There are 5 ways to turn a row about zero (a turn may also mirror it). The second row of each pair is the first, turned, with some noise. The first 45 pairs use one turn. New pairs use 2 turns, one after the other, and a turn may come again.
Some pairs, each with its turns in order after it:
[-17.5   6.6  32.3 -39.1  10.8  -8.9 -62.0  11.0]
[  3.6 -76.9  -4.0 -14.1   6.1  23.9 -24.2 -10.2] : k_91

[36.8  3.5 26.1 19.8  4.2 16.8  2.1 15.5]
[ 10.7  17.7 -11.7   2.2  30.4 -42.7  -4.1   5.1] : k_230

[  6.8  37.3  36.4  -8.1 -15.0  22.2  -0.6  -0.2]
[ 15.1 -13.8 -39.0  12.7  16.2   1.3  15.1 -34.7] : k_76

[  3.1 -14.5 -33.8 -28.7  14.0 -14.7  -1.3  37.1]
[ -2.4 -26.0  -1.5  -0.6 -24.7 -49.1   7.6 -17.0] : k_91

[-25.3   3.1  35.3   8.2  13.3  -6.0 -23.4  33.3]
[-10.1  27.6   6.0 -21.7  42.7  17.4 -10.0  19.4] : k_88

[-39.1 -30.5  31.6   0.9 -19.4 -13.2  13.0 -27.5]
[-34.8 -12.9  40.1  11.8   5.2  10.4  23.2 -33.9] : k_230

[-22.6 -21.3  -8.6 -41.3 -13.2  14.3 -35.7  -4.7]
[-16.0 -38.8   7.1  31.5 -10.1   5.6 -30.6 -21.7] : k_91

[ 17.5 -22.7   4.8  18.5  37.1 -22.1  13.9 -15.5]
[-17.2  -4.0  17.8  19.2 -19.6 -36.1 -30.6  -1.4] : k_230

[-20.8  40.5  -5.6  -2.3 -21.5  23.9  40.4   8.4]
[-16.0   6.3 -21.9 -25.8  -6.1 -21.5 -23.2 -48.8] : k_88

[-15.3   7.1   6.0  47.9 -24.9   5.4  -1.7 -17.8]
[ 38.0  -3.0   9.6  21.3  19.5 -32.5   2.8   5.8] : k_628

[ 20.0  -9.8 -19.2  34.9 -30.8 -13.5  21.0 -11.0]
[ -1.0  43.9   8.0  21.6  12.7  -1.1  38.1 -11.8] : k_91

[  0.8  -8.3 -22.7 -41.2  16.8  34.7 -13.2   6.4]
[ 21.8  22.8 -27.8 -12.6   2.9  24.8  13.4  36.3] : k_76

[-13.4  12.2   1.6  -0.6  -0.8 -31.1  12.5 -46.7]
[ 13.0  -0.4   8.7   6.2  -4.6  18.4  36.4 -40.3] : k_88

[-33.8  24.4  34.2  10.8 -14.5  -8.2  -8.9  31.6]
[ 37.3 -31.1 -10.6   9.0   6.8  19.4  11.1  34.3] : k_91

[ -3.2 -24.2  21.5  -9.6 -31.7   0.1  52.7  20.6]
[ 26.7  22.4 -26.1  28.9 -46.0   7.5  16.7  -1.9] : k_91

[ 39.6  14.3  -1.1 -22.9  18.6 -31.7  31.9 -22.4]
[-14.4  19.6  20.0 -45.0 -36.6   8.0  21.8 -13.4] : k_91

[  9.9 -29.2  13.9 -15.4  19.3  19.3   6.0  -3.6]
[ -8.9   7.0 -29.2  -9.3 -18.1   0.2 -25.4 -19.6] : k_91

[-10.1 -10.6   0.5  33.3  13.8  32.5 -39.0 -12.5]
[-45.7  28.8 -19.3 -20.4 -15.3   3.5   9.9 -10.4] : k_76

[ -8.0  -8.8 -14.2 -35.0 -21.1 -37.3  -4.5  21.8]
[ 39.2  20.7  36.7  14.5  10.0   2.8 -15.4   6.6] : k_76

[-43.1   7.9  12.3  23.0  -5.3  21.6  16.2 -37.0]
[ 23.6 -14.0  -6.2   1.7  27.5 -37.5  39.8   1.0] : k_628

[ 16.9   3.9  22.0  11.8  -3.0  -7.0 -20.8  30.3]
[ 15.5  27.0  22.5   5.1 -20.1  11.7 -15.0 -12.5] : k_628

[  9.2 -10.2 -32.0 -26.1  -5.2 -39.0  -0.3 -30.1]
[-20.2   2.2  29.1 -13.3 -32.3  21.5 -15.1  32.4] : k_230

[ 31.8  -4.5 -21.1  46.7   0.4   6.3   0.5 -16.9]
[ -5.7  42.9   6.7  -5.4  37.8 -10.1  10.9 -12.7] : k_91

[ -6.4  21.5  27.3 -27.7 -12.9   0.7  -3.8  -9.6]
[ 15.4   8.4  17.6   0.9  17.0   7.2 -24.0 -29.5] : k_88

[-53.0  -1.3  39.4 -11.4  55.4   3.9   4.7 -25.7]
[ -8.2  -6.3  -4.4 -23.0  30.7  -4.1  66.1 -49.8] : k_628

[ 13.8  -7.9 -11.9 -28.7 -24.3 -23.5  33.4 -23.0]
[  0.6  -9.6  19.0  37.4 -13.6 -21.4  11.2 -38.3] : k_88

[  0.8  -1.3  27.0 -12.9   3.7   5.0 -18.4 -33.5]
[ 26.2 -11.5  25.7  -4.5   2.5  27.5  -5.0  -5.0] : k_88

[-11.0  16.5  36.4 -13.0  33.0 -17.1 -44.9   0.3]
[  9.8  32.8 -20.5 -29.6  27.3 -41.9  -6.1 -19.1] : k_76

[  7.2   2.8  29.9  24.9   1.1 -23.9   5.6  47.8]
[ 20.5 -34.8   3.6 -18.7  18.9 -44.3   5.8 -10.4] : k_230

[ 13.4  27.0  26.6  -2.7 -13.4  34.6  -3.8  -8.8]
[12.0 23.3 -8.3 19.9 41.7  2.3 13.5 11.9] : k_230

[  4.5   3.6   2.0   8.0 -32.8   4.3 -22.1  11.8]
[ -6.2  18.1   1.7  20.2   4.5  21.9   0.1 -26.1] : k_76

[ 22.5  23.6  27.9  30.7 -54.2  42.0  15.6  10.1]
[ 42.2  25.1  26.2  -6.2 -28.1 -48.0  -2.8  39.1] : k_628

[ 13.9 -21.9 -26.2  56.7 -41.6  46.6 -36.2 -11.4]
[ 10.3  17.9  13.8  74.9  -6.8 -48.4 -11.0  33.9] : k_628

[ 13.2  39.4   6.8   6.7  -4.8   8.1 -41.9  -3.2]
[ 23.9  -7.6   3.6  21.4 -46.8  -7.4   2.3 -16.6] : k_628

[-44.4   3.5  13.5  -8.4  19.1   7.7  10.2 -13.1]
[-13.1  23.4  24.5 -31.6  -5.5  21.3   5.2 -19.0] : k_88

[-20.7 -13.7   8.4   3.4  -1.5 -30.6   0.0  23.9]
[  4.9 -32.3  17.9 -17.8 -12.1 -10.4   6.9 -15.2] : k_230

[ 58.0 -13.4 -26.8  25.3 -12.4  19.9  32.9   2.4]
[-34.4  30.1 -27.5 -28.6  21.6 -27.6 -41.0  16.2] : k_230

[  1.5  33.5  -7.3 -14.8 -17.1 -31.6  -2.4  -5.0]
[  4.5 -22.7  10.5  -6.9   6.0  19.7   1.3  36.2] : k_230

[-25.8  29.6  -1.7  24.4 -10.5   0.4  26.8  49.4]
[ -9.0 -16.4  26.9  31.5  30.1  -7.6  51.3  -5.6] : k_76

[ -5.5  -3.1  -3.2  -1.5  11.8   0.3 -12.3   3.3]
[ -4.0   2.7  -6.9  11.2   1.9   5.8   5.7 -11.5] : k_628

[  7.2 -11.5  11.2 -15.4 -10.1 -20.6   2.7  16.3]
[ 13.1   6.5   8.8  19.6  12.2  -8.4 -18.4   3.6] : k_76

[-17.2  -4.8  -2.3 -24.8 -20.5  13.8   1.7  17.8]
[-27.1   5.6   8.4   9.3   2.4   1.5 -30.0 -10.2] : k_88

[-25.5   6.3  31.8  60.0   4.5 -17.1  11.4   8.1]
[ 47.4  21.6  15.9  -0.4  38.8 -20.2  -3.6 -33.1] : k_628

[ 11.2 -31.4   6.6  -6.5   8.4 -68.4  32.5  -7.3]
[  0.2  14.0  30.7  37.3  14.9 -29.0  57.2  -6.3] : k_88

[-0.8 39.5 -2.5 10.5  5.6  6.3 33.6 -9.9]
[  2.3 -42.8  -1.9 -10.5   5.2  -1.5  27.9  -6.9] : k_76

New pairs, each followed by its turns in order:
[ 20.9 -14.3  11.9 -36.2 -29.4 -24.6 -24.2  -3.0]
[ -0.5  17.9 -33.8 -17.3  48.2   3.6   4.4   2.3] : k_88 k_91

[  0.6 -10.5 -23.0  -6.2 -23.0  13.4 -29.8 -13.8]
[ -1.4  24.7   5.6  34.1   7.9 -13.1  10.7  18.5] : k_88 k_628

[-17.2  25.3   0.3   9.0 -38.4  47.8 -21.7 -26.8]
[ 23.2  -5.6 -27.0 -30.7  53.4   6.1 -30.2   8.8] : k_91 k_91

[  9.6   3.2  -9.3  29.2 -19.5  -2.1  -6.3  18.4]
[-10.3 -29.4   0.0 -15.4  13.3  -9.6  -9.8  10.7] : k_91 k_76

[-57.3   9.8  -8.6   5.9   1.7  33.1  35.9  -3.5]
[ 57.4  17.4  -6.2  -7.4 -37.9  -7.3  13.8 -16.4] : k_88 k_76

[  1.2  -2.6  14.7  -2.4 -29.2 -38.0   5.2  27.7]
[ 29.7   0.7   0.5 -21.3   9.0   3.7 -40.2 -21.2] : k_628 k_91

[-56.7 -11.8  20.0  -2.5  19.2  19.0  27.3  28.3]
[ -6.0  22.0  31.4 -40.1 -36.8 -20.2 -11.6  33.3] : k_628 k_91

[ 24.4  21.3  -9.6   6.9   2.1 -21.0  33.5  14.7]
[  3.7  18.6  14.2   6.2 -17.2 -31.5  -0.9 -34.4] : k_76 k_230

[ 31.6   5.4   9.3 -40.9 -17.4  -5.0  28.4  40.6]
[ 49.3  28.3  26.6  14.8  -2.4   4.9 -31.5  20.1] : k_230 k_88

[  3.1  -6.4  25.9 -15.9 -72.4 -43.0 -29.6   3.3]
[-56.2  47.6 -13.1  23.3  30.5 -26.4 -23.5 -27.0] : k_91 k_230

[ 18.4  17.9 -64.7  24.4  38.4  14.6  -1.5 -10.5]
[ 26.6 -17.6   0.7 -28.9   8.0  52.0  14.9 -51.3] : k_91 k_628

[  1.4  -9.9 -20.1   1.1   3.2 -11.4 -22.2 -24.7]
[18.3 11.6 10.1 -3.0 11.1 19.8 21.3 10.6] : k_76 k_230

[ 29.7  20.5  36.8   7.4  24.4  10.9  45.2 -12.3]
[  3.0  -7.0 -26.4 -19.8 -62.2  12.3   5.9  27.0] : k_91 k_628

[ 11.6  -9.6  -3.8 -14.0 -24.5   3.5  -7.3  14.1]
[ -5.3   7.2  -7.8  21.5  15.2   5.1  14.9 -10.7] : k_628 k_76

[ 26.5   4.4  -6.4  -9.0  -4.7 -26.6 -59.8   4.1]
[-19.0  28.5  40.5  31.7 -18.1  -5.3 -12.5 -22.7] : k_91 k_230

[ -9.8  42.0  39.5  30.3  30.4 -37.0 -34.7   8.2]
[  6.4 -34.0 -35.5 -35.5  39.7  22.2  19.7  41.7] : k_88 k_76

[  0.3  30.7   1.8   8.6   4.9  -5.8 -15.3  17.6]
[ -6.8   0.3  26.9 -14.0   5.1 -26.2  -9.7   1.3] : k_88 k_91

[ 18.1  -4.7 -22.7 -16.9  39.6 -10.3  35.5 -11.0]
[  6.4  33.8  -0.8  28.8  29.2   3.4 -18.7  29.8] : k_76 k_76

[ 30.2  11.6   9.7  20.2 -19.2 -26.8 -10.0 -27.9]
[-17.4  23.7 -13.1  14.8  -1.3 -16.7 -46.7 -10.8] : k_628 k_76

[ 28.9 -20.5  27.9  41.4 -33.5 -21.9 -16.1  60.1]
[-48.7  14.2  -5.4 -44.0 -13.0 -51.8  33.1 -26.8] : k_76 k_76

[-16.5  14.6  -5.8  23.1 -43.9  27.9 -34.7   5.4]
[ -0.5  16.9 -37.0 -41.6  37.4 -10.6  -8.2  -3.8] : k_91 k_91

[-26.5  34.6  -6.1 -32.6  -4.4 -40.3   1.6 -20.8]
[-16.9  55.2  -4.8 -24.2 -14.4   0.0 -24.1 -20.0] : k_628 k_230

[  3.1  45.5 -10.2 -67.1 -11.9  -5.9  50.9  30.8]
[-46.1 -32.2 -26.8  10.1  34.6  14.0 -51.2  47.4] : k_76 k_76

[ 34.2  10.3  48.7  36.7 -34.5 -12.0 -20.2 -15.5]
[ 14.4  49.6 -21.7  37.4  17.2   1.1 -45.6   3.3] : k_91 k_230

[  2.2 -32.8   0.5 -19.3  -2.5 -40.2   5.4 -21.7]
[-29.4 -32.4  -8.4  20.0  -9.1 -29.4   2.1 -10.1] : k_88 k_76

[-22.3  19.9  13.5 -14.8  47.0  -6.0  13.4  17.9]
[-10.1  21.3   8.3  17.0  -3.3  46.0 -24.9  12.6] : k_628 k_230

[  4.5   9.9  19.0  35.8 -30.8   1.1 -66.5   9.9]
[-40.6  -9.2 -38.2 -35.1   0.2 -14.8 -18.6  50.0] : k_91 k_76

[  8.8  -6.1 -18.2  32.0  44.2  -3.1  24.9 -30.0]
[ -3.2 -39.7 -25.1  33.2 -35.9  -4.7   0.5  -9.1] : k_76 k_91

[ 31.2   5.2   2.1  19.2   1.0 -36.4  31.5 -24.2]
[-21.8 -26.1 -35.7  14.6   6.7  18.6  -3.6 -35.7] : k_76 k_91

[ 12.8 -29.2 -21.8  19.6   4.4  11.4  -9.0  19.4]
[ -6.8  17.9  -4.4   7.8   9.1 -12.4  41.8  -4.2] : k_76 k_76

[ 25.3 -36.5   2.0  19.8  28.2 -11.6   3.6  33.7]
[-13.4  42.5 -11.3   4.7  30.9 -33.1   6.7   9.1] : k_88 k_88

[12.5 26.9  2.8  5.6 38.5  2.2 11.8 15.3]
[ -8.2   2.0  12.7  33.1  -9.8   6.1 -33.2 -17.2] : k_230 k_628

[-37.9 -24.0  16.5 -42.1   9.6  -4.7 -23.9  -4.1]
[ 25.2   3.6 -12.0  36.1  33.4  -8.7  32.3 -18.7] : k_88 k_230

[ 19.0  -3.0 -24.5  -8.7  39.4 -15.7  17.4 -10.0]
[ 15.5 -33.9 -19.4  -3.5 -20.1 -18.2  -9.6 -20.2] : k_76 k_91

[ 25.5  -0.5 -12.2 -38.9  36.6  19.0 -17.3  -8.7]
[-13.3  -6.7   7.1  56.3  -8.2  12.8  -0.2  25.3] : k_628 k_91

[-16.9  15.7  39.2  13.7  -1.8  17.7  -8.2 -12.1]
[ 27.4  30.0 -29.1  -5.1  -6.2  -6.9  -4.0  -8.7] : k_91 k_230

[-59.2 -17.9  -6.4  -2.8  17.7  -1.4 -26.7 -30.1]
[  4.8  23.0  -7.0 -19.1 -11.8 -28.0  55.6  24.5] : k_88 k_628

[-26.6  23.7 -19.9  17.6   6.1  32.3  14.0  26.2]
[ -3.2   6.5  46.5 -12.6  -1.3 -31.7  22.9   6.5] : k_628 k_91

[-10.2 -12.9  13.2 -26.1  16.0 -24.9  39.7   1.4]
[-17.5  -6.9  -3.7 -38.5  19.9  32.1   9.9  -2.2] : k_91 k_230

[ -4.3  10.7 -31.3  -8.7 -57.6 -35.9  27.9  -7.8]
[ 33.1  50.2 -21.0   6.4  -6.0  35.1  19.6  29.5] : k_91 k_91

[ 28.0  35.9   4.3  62.3 -12.7 -10.7 -11.2   0.7]
[-10.3  18.9  -7.0 -21.7 -39.9   3.5 -59.5   5.0] : k_88 k_230

[ -9.4 -37.0 -13.0  22.0 -25.5   3.5  -5.1 -31.2]
[-14.8  -3.0  -6.0  -7.1  22.4  23.5  49.0  -1.8] : k_76 k_230

[ -1.5  20.3  13.6   0.0 -10.5 -14.8  -8.7   7.8]
[-12.6 -10.4 -13.8   4.8  -5.2 -14.3  -5.3 -21.3] : k_88 k_628

[ -8.4  -9.9 -12.4  -6.3  34.5 -13.9 -17.4  15.7]
[  2.9   1.3   5.2  18.5  -7.4  23.5 -29.8 -24.0] : k_230 k_76

[-20.4  14.9  21.1  13.1 -30.7   9.9 -15.4 -20.3]
[-30.0   5.0 -12.8  -0.7  -3.8   0.3 -40.4 -13.9] : k_88 k_91

[ -8.2 -28.9 -16.4  51.8 -15.3   7.5 -14.5 -64.3]
[ -8.0  38.6 -37.7  48.8 -43.2  -5.2 -23.6 -22.5] : k_88 k_91

[-28.2  16.8  -2.0  33.9  41.5  -3.0 -16.2  11.5]
[-12.6 -19.3  -4.0  -9.5 -46.1   7.7  15.3  33.3] : k_76 k_91

[ 13.5 -19.9 -27.6 -20.7  -4.2   6.3   5.8  35.2]
[-13.5   3.5  10.0   2.8   8.7  22.7  41.7 -15.1] : k_91 k_91

[ 42.1 -23.5  -7.8 -19.0  21.8  -4.1   5.6  29.3]
[-12.6  11.2  -3.7 -12.0   8.8  45.5 -27.4 -18.3] : k_628 k_88

[-13.2 -29.0  16.5  16.3 -19.2  11.2  -2.5   9.4]
[  4.1   8.0  18.9  -5.6 -16.0   2.9  20.1 -30.7] : k_230 k_88

[  1.4  -9.2 -37.0 -13.5  18.7 -12.2   0.3 -22.3]
[ 26.6 -14.5   9.2  34.9  17.1   8.8 -11.1  -4.0] : k_230 k_91

[ 19.4  29.3  22.3  18.1  42.9 -34.5   6.7 -29.8]
[  7.1  10.1  54.9  -4.5 -52.6  10.2  -1.5  -3.5] : k_76 k_230

[ 33.7 -10.1   0.4 -19.2 -18.5  27.2  30.9  -6.6]
[ 30.9 -24.0 -22.8   6.4  13.7  20.6 -12.6 -32.6] : k_91 k_88

[ 28.6 -16.6  13.4 -29.5  12.3  15.7 -35.3 -25.0]
[ -3.2 -22.4  51.3   1.7  11.8 -23.5 -19.2 -13.9] : k_76 k_91

[  0.8 -17.2 -20.3 -35.6   7.1 -50.2  17.0  47.9]
[ 42.0  22.3  -2.6 -15.7  48.5 -19.3  -7.0  46.9] : k_76 k_88

[-19.3  -0.5  17.9 -19.2 -18.4   1.8  15.3   7.3]
[ 18.7  12.1   5.2  -9.2  21.5   5.8 -22.5  -8.0] : k_628 k_230

[ -9.9 -33.9 -30.7  11.9 -17.4 -11.7  -7.1  18.2]
[ -8.6 -32.8 -17.0  -9.1  -7.0   7.4   1.0 -36.6] : k_88 k_230

[ -9.3 -50.0  -6.9  11.8  19.1  -6.3  -3.7  -6.6]
[-19.3   0.6  -5.2 -20.9  -4.3 -37.0  26.9   2.3] : k_628 k_76

[-16.7  41.3 -14.6  -2.4  26.3 -34.5  11.8 -31.8]
[ -8.1 -11.2  -8.0 -11.5 -52.7  24.3   7.1 -40.7] : k_76 k_91

